The same things were measured in two ways. Each way mixes the same 3 hidden numbers, adds some noise and spreads widely along 3 directions of its own, which tell nothing about the thing.
Some things both ways: the first way, then the second way.
[-29 -39 -22 -18 -36 -37   4 -22  12   9  54]
[ 27  -3  16   5  10 -31  11  -3  30 -26]

[-10  -6  -7 -22 -10  19  15   5  -9  -1  30]
[ 14   2  -4  -7  25   4   6 -12  -5  -7]

[-21 -19   1 -11  -4   7  34 -17   7  13  19]
[ -8 -11  21  10 -11 -59  33  12  36 -32]

[ -6 -11  -4 -36   3  21  11 -10  -9   3   9]
[ 30  -1 -26  12  25   5   1 -12  16   3]

[ -1 -11 -23 -12 -32   3  25  -5  14  22  33]
[ 14 -24  -2   1  -1  -8   7  21  13   3]

[-18 -17  -3 -24   6  10  12 -11 -13   1  19]
[ 26  23 -30  39  32 -43   9 -11  32   1]

[-14 -13  -3   5   0  12  19  14 -17   0  35]
[  0   6  12  -6  19  -8   3 -12   1  -1]

[ 4 -4  0  8  3 25 10  4  3 17 13]
[-5 -6  5 -7  4 -4  7 -2  7  4]

[  4 -10  -4   5  -1  14  17  -9   7  21  13]
[-13 -19  10  -3  -4 -21  11   9   1  -2]

[-19 -16   7   7   4  16  24  -7  -2   9  26]
[ 27  13  14  -6  14 -10   3  -8  50   0]

[ -3   1   0 -20  -9  31  17 -20  18  21   7]
[ 10  -3  -2  10  12 -18   6   6  19   3]

[  1 -13 -12   5 -16   5  11   2   6  20  28]
[19 -5 -4  6 15 -7 -2  3 22 16]

[ 4 -9  4 29  2 17 32 -1 13 27 19]
[-24 -23  29 -14 -13 -22   8  20 -10   2]

[  1   7  12  20  13  41  24  28 -21  -1  25]
[-26  21  10   5  26 -23   7 -19 -12  16]

[ -9  -3   0 -29   8  32   3   3 -14  -3  11]
[-10  12 -12   7  28  -9  15 -27 -10  -9]

Other things, the second way, with their names:
K_29: [ -5   6 -35  38  25 -32  11  -2   4  17]
K_340: [ -5  13  30 -23  18  -3   1 -17  -8   2]
K_690: [ -9 -15 -35  14   8  -3  -4  13  -4  42]
K_701: [ -7  -3  16 -23   5   9   7 -16  -4   4]
K_152: [ 17   3 -18  24  23 -33   6   3  18   1]
K_302: [  7 -20  18  -4  -3 -16   1  18   9   0]
K_333: [ -5  -6 -14  13  11 -15   4   4   1  14]
K_379: [-33   7 -13  30  14 -46  15  -1  -8  15]
K_226: [ -9 -17 -29  32  10 -35  11  11 -17   2]
K_732: [  7  23  -2   6  29 -10  -2 -15   6  24]
K_40: [ -5  -9   0 -11   5  10   1   7   3  26]
K_261: [-35  -8  80 -44 -24 -24  24   4  21 -27]
K_810: [-24  20  -5  20  29 -46  22 -21 -22 -27]
K_129: [  5   6  19  -3  13 -18   1   0  13   2]
K_729: [-16   4  13 -16   6  -2  -3  -2   1  26]
K_156: [-34  -6  32 -23  14   1  -6  -7 -45  18]
K_662: [-10  -3  28   3   9 -31   5  11   3   0]
K_467: [-23  36  64 -45  36  15  -5 -46 -27  -8]
K_961: [-20 -14  15 -11   4 -13   1   8 -16  12]
K_602: [-27   6  11  12  11 -47  19  -9  -6 -12]
K_532: [ -1  20  -1   4  26 -22  14 -28   5 -10]
K_589: [-21 -12   9 -10   1 -12  16  -1  -8  -5]
K_880: [-15 -18  16 -14   1   1  -4   9 -12  24]
K_877: [  0  -5   8  -3   9 -19  10   1   6   0]
K_93: [-10 -12  46 -27  -5 -11  22  -7  -1 -42]
K_395: [ 13 -12  24 -12   1 -13   6   5  13 -12]
K_628: [ -8   7 -16   6  16 -16  17 -15   2  -8]
K_150: [ -8   6 -18  20  28 -21  -5   1 -25  24]
K_280: [  5   5 -41  26  22 -18  15 -17  21   1]
K_225: [ 29   0 -13  26  12 -43  10   9  36 -10]
K_369: [ -4  -2  14  -1  10 -22   5  -1   1  -5]
K_296: [  8 -14  -8  11   0 -28  10  15  28   0]
K_633: [ -7   2   6  -5  16 -10   3  -7 -12   9]
K_411: [ -1  -1 -21  25  18 -34  10   3   6  12]
K_534: [  5 -31  18   1 -23 -38  20  31  37 -15]
K_944: [ 16  -5  10   1   9 -19  11   0  14 -22]
K_218: [ 18 -22 -35  15   0 -11  17  10  19 -10]
K_789: [  1   2  -3  19  21 -41  17 -11   3 -20]
K_117: [-12  11  20  -7  15 -15  17 -20  -3 -18]
K_42: [ 10  -4  44 -17  -9 -38  35  -8  47 -63]
K_275: [  2   1 -49  33  27 -22  15 -10  -2   6]
K_102: [ 10  14  18   4  16 -30  25 -17  36 -26]

Some of these things the first way, each followed by its name:
[ 17   5 -11  29 -24  17  18  19  14  30  32] -> K_880
[  3  -8  -5 -10  -2  20  13  -6   3  17  12] -> K_411
[13 13  5 16  4 47 38 15 -3 20 10] -> K_40
[ 4 -7  9 28 13 26 21  2  8 22 10] -> K_961
[-18 -18  -6  -8 -20   5  26 -16  13  15  35] -> K_395
[ -5 -14  -1  -2 -10  13  32 -29  29  35   5] -> K_534
[-11 -15  -1  13 -12   9  19   7  -4   9  39] -> K_129
[  3 -18 -16 -31   0   6  14 -12  -7  16   1] -> K_218
[-16 -28  -4  27  -1  -7  33  -3  -3  18  29] -> K_302
[-37 -40  -7 -18 -11 -14  11 -26   1   1  41] -> K_42
[ -5  -5   2  -8  15  29  13   7 -17   1  12] -> K_628
[-20 -28 -19 -15 -24 -15  10 -14   2   7  39] -> K_944
[  2   3  -5 -25   0  29  23  10 -16   3  13] -> K_29
[-20 -15  -1 -11   0  10   8  -8  -6   4  28] -> K_102
[  9  -7 -14 -26  -4  18  18 -10   3  18   4] -> K_226
[-34 -18  23  48  13  17  15  38 -36 -16  55] -> K_467
[ 35  17   3   1  12  54  13  -3  18  34 -20] -> K_690
[-19 -27  -8 -13  11  -2  -6   6 -25  -8  25] -> K_810
[-23 -20  -1  -9  -6   7  18  -4  -1   2  38] -> K_93
[-21 -26  -9 -27  -6  -1  18 -25   5  12  22] -> K_225
[ 10  -1  -8 -45  15  33  -4 -10  -2  15 -17] -> K_275
